The same things were measured in two ways. Each way mixes the same 10 hidden numbers, adds some noise and spreads widely along 7 directions of its own, which tell nothing about the thing.
(in the rows, 128 means zero)
Some things both ways: the first way, then the second way.
114 118 97 109 137 122 117 121 102 131 145 110 107 106 111 146 143 118
 110 128 142
141 115 108 119 136 134 112 135 107 145 109 112 117 129 129 119 118 129
 118 125

159 127 144 133 119 158 133 92 143 122 114 150 166 196 143 123 100 136
 132 171 136
154 151 124 87 176 93 117 65 110 109 119 148 133 161 90 115 127 135 187
 116

101 131 106 117 127 122 127 132 129 141 154 120 131 131 121 139 132 147
 127 119 156
110 141 138 138 130 115 118 170 130 119 141 132 127 117 132 119 122 129
 138 135

133 103 107 126 124 124 120 128 145 135 136 148 119 130 128 125 126 128
 117 141 140
121 158 149 108 144 105 127 160 88 115 137 134 125 118 126 126 114 118
 157 146

160 134 124 148 129 140 115 124 128 126 113 162 180 150 146 121 114 121
 113 137 147
130 136 134 106 110 125 153 131 112 123 137 133 122 129 142 119 135 101
 128 132

117 138 162 143 97 128 136 160 170 152 114 153 133 57 119 119 126 125
 121 104 117
137 123 157 85 131 110 156 95 111 138 128 143 136 100 106 123 110 109
 145 135

150 148 132 136 130 131 121 115 153 133 114 143 170 127 135 136 129 149
 139 131 133
143 132 137 76 148 111 137 116 105 124 144 136 137 99 120 109 113 122
 162 135

125 118 139 124 98 134 148 121 144 124 143 146 129 160 140 124 103 127
 127 140 134
111 124 147 122 115 120 102 147 131 150 100 130 141 139 140 107 100 110
 114 123

161 130 144 130 103 154 140 114 140 121 115 153 147 155 146 134 81 111
 116 150 128
116 119 143 145 56 147 152 164 149 145 90 134 97 162 142 123 145 123 92
 95

134 124 121 134 118 147 135 134 127 106 132 155 144 152 129 127 115 128
 117 145 149
131 141 112 160 139 131 128 165 130 108 147 119 124 135 152 142 150 154
 142 109

116 127 83 132 125 153 113 112 125 118 147 140 106 152 123 131 94 132
 105 130 129
118 106 127 125 116 142 127 159 145 135 100 133 133 132 119 125 153 122
 112 118

121 130 106 112 121 120 147 104 95 134 118 106 148 179 108 118 133 150
 155 137 150
132 121 114 108 132 133 77 155 124 143 118 112 142 114 151 138 111 108
 108 140

92 118 128 130 134 134 126 174 148 158 150 127 125 145 168 119 139 130
 132 122 145
131 195 143 72 167 77 114 74 77 118 141 140 121 107 96 122 88 113 166
 176

132 129 138 116 116 135 143 115 114 107 125 132 117 153 119 113 116 116
 140 163 115
135 139 117 109 110 133 108 143 145 122 125 109 123 114 144 115 125 130
 110 136

130 151 155 134 112 126 124 127 148 148 111 135 147 86 112 126 126 130
 130 119 121
138 67 123 134 126 167 130 100 99 138 149 125 138 75 133 146 102 144 98
 118

74 137 112 132 142 163 118 118 103 144 137 109 121 142 92 138 129 141
 120 124 135
125 130 134 103 119 118 143 101 141 106 129 155 127 145 105 128 146 131
 134 123

118 127 126 117 110 137 141 152 126 115 139 141 132 134 143 125 119 129
 120 124 142
127 135 115 130 147 112 109 173 146 119 126 96 145 119 160 106 128 137
 122 135

106 119 111 130 115 170 163 149 148 118 156 165 124 165 177 133 93 137
 115 117 128
132 158 131 111 142 92 134 153 112 146 115 123 124 116 137 116 117 125
 145 130

111 110 109 131 129 162 120 129 140 123 156 148 98 155 147 138 94 110
 101 146 122
114 107 126 117 105 136 130 124 127 148 105 132 123 162 134 98 127 112
 107 119

143 132 99 136 120 140 103 112 136 132 109 133 126 160 120 122 77 129
 133 129 123
141 110 144 101 132 143 121 64 107 107 92 157 155 109 95 146 132 126 119
 132

128 122 122 125 118 127 127 130 135 121 138 126 100 121 120 116 122 122
 116 134 126
135 108 130 125 129 155 126 125 125 126 112 119 142 101 117 122 132 128
 123 129

121 137 148 145 143 111 102 131 105 121 144 107 153 119 107 87 188 124
 94 132 153
120 113 119 119 131 150 134 54 180 106 104 153 149 141 68 111 167 109
 133 111

152 121 146 116 106 109 140 118 119 126 117 132 122 106 101 111 121 97
 127 156 129
138 127 98 148 119 149 120 115 140 131 120 117 106 151 110 133 143 121
 112 107

117 105 103 110 135 150 138 145 98 113 142 129 121 166 154 136 151 125
 114 158 159
139 148 132 108 121 126 123 168 130 114 118 101 112 118 126 132 135 133
 121 140

134 119 92 110 125 101 148 133 129 134 138 124 124 136 126 137 106 140
 155 110 141
105 114 126 154 123 140 111 153 177 116 119 130 137 125 107 123 141 130
 100 107

150 127 132 120 123 132 113 119 140 122 121 148 121 114 123 122 124 119
 120 159 122
143 75 124 116 84 182 122 113 107 141 99 134 122 118 127 129 130 116 81
 112

104 125 121 112 114 133 125 124 129 136 149 113 98 131 112 123 120 124
 114 133 133
134 150 125 144 137 124 108 115 99 139 99 145 112 134 112 145 123 135
 153 124

127 122 143 111 130 119 123 134 139 134 134 116 125 116 125 128 138 131
 133 128 122
110 86 128 155 93 157 116 133 129 129 125 144 136 128 158 113 122 151 79
 99

151 144 104 129 147 118 129 107 139 154 137 126 194 160 147 149 109 158
 141 111 168
114 151 137 127 144 111 104 156 135 103 115 123 123 127 106 101 122 132
 124 133

97 139 139 127 143 167 130 97 107 117 158 140 153 156 109 133 145 143
 102 165 143
148 146 131 108 139 120 124 94 101 100 141 139 121 113 119 116 112 136
 155 126

Other things, the second way, with their names:
<291>: 130 125 129 97 129 122 128 80 120 149 122 144 131 115 106 113 114 113
 139 135
<443>: 122 140 140 99 165 102 121 110 129 117 119 137 169 115 124 112 124 122
 160 139
<791>: 125 145 125 137 126 140 135 163 77 112 172 111 117 112 179 109 121 130
 151 150
<846>: 125 134 127 140 124 144 115 139 113 108 108 131 135 128 140 124 140 130
 124 127
<22>: 135 134 104 139 108 136 114 159 139 136 118 121 113 149 159 135 146 122
 128 123
<521>: 129 114 110 151 140 142 121 128 120 135 119 103 136 144 148 106 125 147
 130 118
<257>: 134 149 127 126 114 132 120 140 117 125 114 143 117 111 128 141 136 121
 127 129
<731>: 119 132 132 122 134 130 135 110 134 129 135 121 143 113 128 120 126 111
 134 138
<701>: 130 94 139 169 126 171 116 134 123 96 142 132 155 55 137 136 121 160 111
 112
<536>: 133 112 136 157 93 165 155 119 97 133 136 122 108 99 143 135 117 134 110
 123
<15>: 129 113 105 144 158 124 106 122 108 135 127 129 137 143 151 116 119 171
 128 104
<189>: 132 122 119 151 144 141 113 123 122 131 124 123 127 128 120 137 123 136
 141 112
<431>: 135 148 124 131 131 122 140 129 101 152 141 117 99 138 123 133 112 113
 153 124
<401>: 133 122 133 143 120 145 144 93 134 114 124 137 121 110 103 127 134 142
 132 118
<318>: 134 115 126 104 146 123 152 122 123 118 149 116 131 141 120 108 134 117
 151 128
<668>: 124 100 129 81 128 145 106 144 103 144 115 101 146 111 142 115 111 118
 95 155
<795>: 130 98 139 88 142 118 145 128 114 143 128 124 143 125 120 99 113 88 139
 131
<190>: 106 115 125 137 110 125 121 131 166 130 107 144 132 158 124 118 142 134
 97 109
<343>: 134 147 107 99 147 119 95 114 93 145 128 116 143 111 151 127 108 90 126
 165
<664>: 125 115 109 135 164 129 108 135 88 138 127 121 130 138 128 155 122 151
 113 127
<831>: 140 156 121 106 115 117 147 123 113 140 135 139 103 134 133 126 135 128
 156 121
<820>: 127 85 126 108 115 165 138 147 131 113 135 98 150 84 145 115 135 133 76
 142
<38>: 162 156 148 97 126 111 154 89 56 120 137 158 102 100 109 150 105 125 170
 138
<373>: 142 132 115 128 128 133 138 92 108 153 98 116 112 141 120 140 130 125
 124 132
<118>: 130 114 147 78 118 129 124 124 116 114 98 128 140 113 118 99 123 121 111
 151
<797>: 118 130 97 179 133 135 108 169 146 136 147 125 119 130 157 142 140 166
 134 103
<604>: 121 115 132 118 103 157 111 137 168 104 109 109 138 120 117 124 143 120
 89 141
<561>: 128 130 146 114 144 123 113 143 121 96 125 119 148 116 124 136 128 123
 129 150
<215>: 123 163 149 135 95 139 160 154 115 120 130 130 98 97 115 173 148 127 127
 147
<61>: 114 102 136 138 104 159 115 129 84 136 142 134 122 87 132 140 100 114 82
 145
<250>: 124 163 119 143 130 123 93 146 111 141 85 128 108 138 116 144 128 146
 127 127
<107>: 127 119 110 145 138 134 117 138 119 161 116 126 110 147 118 123 123 129
 137 107
<199>: 138 142 130 89 98 141 147 106 120 137 110 130 110 119 108 115 138 107
 133 132
<340>: 137 112 133 131 125 155 133 113 106 107 121 133 135 135 127 114 137 120
 144 119
<145>: 132 119 133 142 117 167 117 125 96 106 118 126 137 103 136 149 131 149
 98 126
<90>: 140 128 109 96 127 124 118 144 105 157 135 104 134 106 173 126 114 118
 119 138
<640>: 103 108 115 125 118 126 147 194 150 136 156 121 126 130 158 100 149 118
 122 122
<730>: 120 113 123 129 134 148 135 106 122 133 138 125 119 133 94 116 124 110
 131 125
<825>: 123 136 131 138 108 129 133 142 157 118 137 141 118 132 130 137 146 137
 142 116
<488>: 118 73 130 120 118 170 135 149 119 138 145 114 147 81 142 118 124 131 94
 128
<402>: 145 120 100 100 134 137 116 117 115 155 117 101 125 127 130 107 118 99
 123 136
<347>: 128 129 120 118 132 127 120 127 124 133 129 126 138 108 136 155 133 130
 119 142
<166>: 121 165 130 145 111 117 147 154 118 128 114 127 102 164 143 119 145 151
 146 119
<606>: 128 96 135 156 112 169 121 123 123 115 123 120 150 101 147 131 124 127
 105 129
<154>: 116 141 116 136 148 117 104 151 104 148 117 130 125 144 134 145 128 139
 124 128
<489>: 122 130 124 123 109 114 131 171 142 142 119 150 116 140 141 119 142 115
 138 111
<9>: 133 114 152 126 138 147 154 86 112 114 155 132 135 73 86 147 117 126 148
 135
<783>: 137 135 127 112 112 125 118 119 122 129 110 145 117 118 117 129 126 104
 127 131
<246>: 128 131 124 140 104 129 155 117 133 128 132 140 122 120 145 125 139 140
 117 112
<319>: 132 136 127 123 161 134 112 117 86 114 144 115 135 106 123 138 111 136
 142 151
<495>: 122 89 120 139 131 154 98 135 110 148 105 108 140 111 141 123 110 142 87
 139
<97>: 129 109 120 109 117 138 130 115 136 135 136 143 126 107 114 116 128 124
 113 111
<218>: 143 131 156 134 141 134 141 106 56 135 156 132 120 79 128 147 81 129 166
 139
<616>: 122 112 147 106 140 133 123 117 108 118 88 134 156 112 107 95 124 123
 117 135
<60>: 121 130 143 138 122 136 136 145 139 102 115 147 129 137 114 132 152 147
 139 103
<132>: 127 88 112 114 122 144 124 126 127 144 133 130 129 142 134 133 136 127
 109 120
<351>: 116 113 121 126 113 131 120 150 130 134 129 140 122 145 148 114 132 131
 118 119
<420>: 137 117 131 125 136 153 131 123 114 107 137 109 132 106 111 112 127 126
 129 128
<603>: 134 87 129 122 89 168 130 114 128 142 114 131 123 114 123 140 125 122 78
 110
<748>: 147 121 104 103 125 151 141 107 121 139 113 110 117 118 113 116 144 116
 128 130
<249>: 129 150 116 130 146 120 104 138 90 139 126 126 126 98 142 127 109 136
 135 145
<615>: 135 137 133 73 101 123 100 139 111 126 117 119 132 117 160 100 104 84
 108 160
<771>: 144 126 112 97 129 142 118 59 157 119 107 131 136 138 83 132 145 105 122
 129
<139>: 135 121 118 136 119 138 133 156 122 123 121 128 132 127 163 104 146 141
 136 112
<310>: 134 96 109 129 117 147 163 100 132 150 159 126 120 110 121 114 128 95
 125 121
<327>: 136 174 121 97 155 94 134 97 130 143 111 153 114 125 75 119 137 115 181
 125
<99>: 128 75 119 116 105 168 115 132 116 147 107 133 151 108 146 124 133 103
 87 124
<414>: 120 145 170 119 147 108 126 140 132 67 137 134 163 56 116 121 117 150
 129 153
<70>: 134 149 125 120 122 131 143 142 126 117 144 113 107 136 123 133 142 117
 143 136
<499>: 124 96 114 114 126 135 101 119 138 140 112 152 131 144 109 125 130 111
 112 110
<526>: 134 133 110 122 122 121 120 140 129 125 140 104 125 117 158 119 119 120
 107 140
<651>: 115 212 138 134 144 74 112 194 129 109 130 112 94 154 131 114 118 155
 161 124
<725>: 132 92 139 91 122 153 113 70 125 133 95 133 157 142 101 106 118 75 124
 139
<594>: 125 100 129 130 127 155 112 119 134 114 118 112 146 115 131 113 122 149
 95 126
<98>: 129 179 114 109 129 88 160 189 130 134 145 119 98 135 151 112 154 128
 163 129
<281>: 131 130 129 110 131 123 139 139 154 99 139 131 132 99 115 118 148 133
 130 134

Some of these things the first way, each followed by its name:
140 127 112 113 126 113 140 121 139 148 109 110 133 145 125 108 114 157
 162 115 130 : <99>
114 121 80 133 133 153 134 111 135 136 147 152 126 144 128 157 87 139
 118 122 135 : <795>
139 97 105 109 108 128 130 146 124 131 119 108 61 139 145 128 81 82 125
 130 108 : <373>
149 126 117 127 124 116 127 125 145 139 124 127 141 152 126 123 110 134
 141 133 150 : <725>
122 115 118 99 113 116 129 132 133 139 132 132 116 136 129 119 137 139
 140 146 136 : <499>
119 118 81 115 125 101 133 158 129 144 129 111 105 135 135 123 100 131
 163 99 133 : <343>
100 144 102 144 137 170 143 113 136 141 126 129 120 143 105 130 67 144
 138 113 106 : <820>
134 129 116 146 138 124 119 118 142 143 142 129 143 129 127 134 122 123
 118 131 146 : <730>
110 143 146 159 113 123 124 141 134 136 129 131 137 94 98 105 122 115
 109 109 128 : <731>
132 130 106 124 137 126 133 146 138 130 120 125 119 108 128 147 110 132
 152 115 115 : <831>
136 117 109 145 118 129 99 115 141 154 106 128 112 117 103 121 99 111
 117 123 122 : <664>
152 148 135 108 123 95 128 131 105 152 96 100 167 111 119 130 132 121
 155 113 141 : <526>
144 127 120 125 125 112 118 131 153 165 127 130 155 156 164 119 114 131
 146 129 147 : <61>
146 114 124 113 116 101 124 104 105 123 128 119 90 105 109 115 129 84
 117 152 108 : <310>
140 94 128 118 118 115 101 164 137 101 137 140 76 98 137 120 146 87 105
 155 117 : <594>
133 141 113 107 111 127 129 117 111 123 123 120 127 155 113 132 102 128
 143 143 144 : <22>
132 137 126 125 125 125 119 125 114 123 138 125 154 143 122 124 132 131
 116 131 161 : <606>
122 174 158 151 130 145 129 108 155 164 114 112 187 111 103 135 105 161
 137 90 130 : <15>
95 131 175 135 98 149 141 110 125 120 152 142 124 125 95 99 148 121 84
 162 140 : <189>
129 120 149 128 114 117 137 138 139 142 125 121 129 111 125 109 150 123
 125 133 137 : <9>
122 148 119 139 132 131 131 133 151 133 132 146 143 101 122 136 110 146
 142 114 117 : <97>
72 135 123 130 118 186 128 116 101 98 166 146 122 192 123 129 128 131 94
 168 145 : <825>
124 125 125 129 117 147 135 132 152 130 153 154 142 159 165 145 116 133
 116 149 152 : <218>
126 123 135 105 114 138 133 126 136 144 120 136 124 117 125 130 128 132
 131 147 131 : <38>
137 122 123 117 131 118 125 134 120 130 133 112 112 106 124 137 126 106
 118 127 132 : <536>
144 130 131 121 133 137 125 95 117 103 135 126 128 140 111 111 131 133
 110 149 122 : <139>
102 143 111 127 133 136 109 119 103 124 140 128 125 111 100 130 142 131
 108 131 134 : <281>
127 148 124 163 133 153 118 114 140 138 124 155 166 110 102 147 103 128
 108 125 141 : <318>
118 118 106 120 154 115 115 136 132 130 146 112 103 104 107 134 139 130
 128 127 132 : <791>
173 136 137 134 111 101 116 146 150 137 93 142 136 63 124 114 124 112
 132 112 112 : <98>
153 122 111 129 126 133 160 107 136 135 120 134 157 168 133 156 77 132
 158 126 139 : <651>
110 134 109 148 120 167 128 117 131 120 136 161 116 132 102 142 73 112
 112 148 127 : <70>
88 138 121 130 128 125 141 150 141 137 157 125 110 85 119 120 138 140
 119 98 126 : <327>
116 104 116 127 111 130 140 164 160 153 125 125 100 137 148 113 107 139
 143 105 127 : <154>
142 137 157 111 109 99 126 139 148 115 136 139 138 86 115 104 157 140
 123 135 137 : <701>
77 155 124 150 136 134 88 123 110 131 159 120 117 78 89 132 150 115 79
 115 128 : <291>
128 148 103 151 153 129 101 133 126 125 133 128 139 90 113 138 131 124
 109 111 134 : <199>
121 132 127 125 118 127 111 132 145 148 136 112 112 129 137 126 112 120
 124 122 132 : <495>
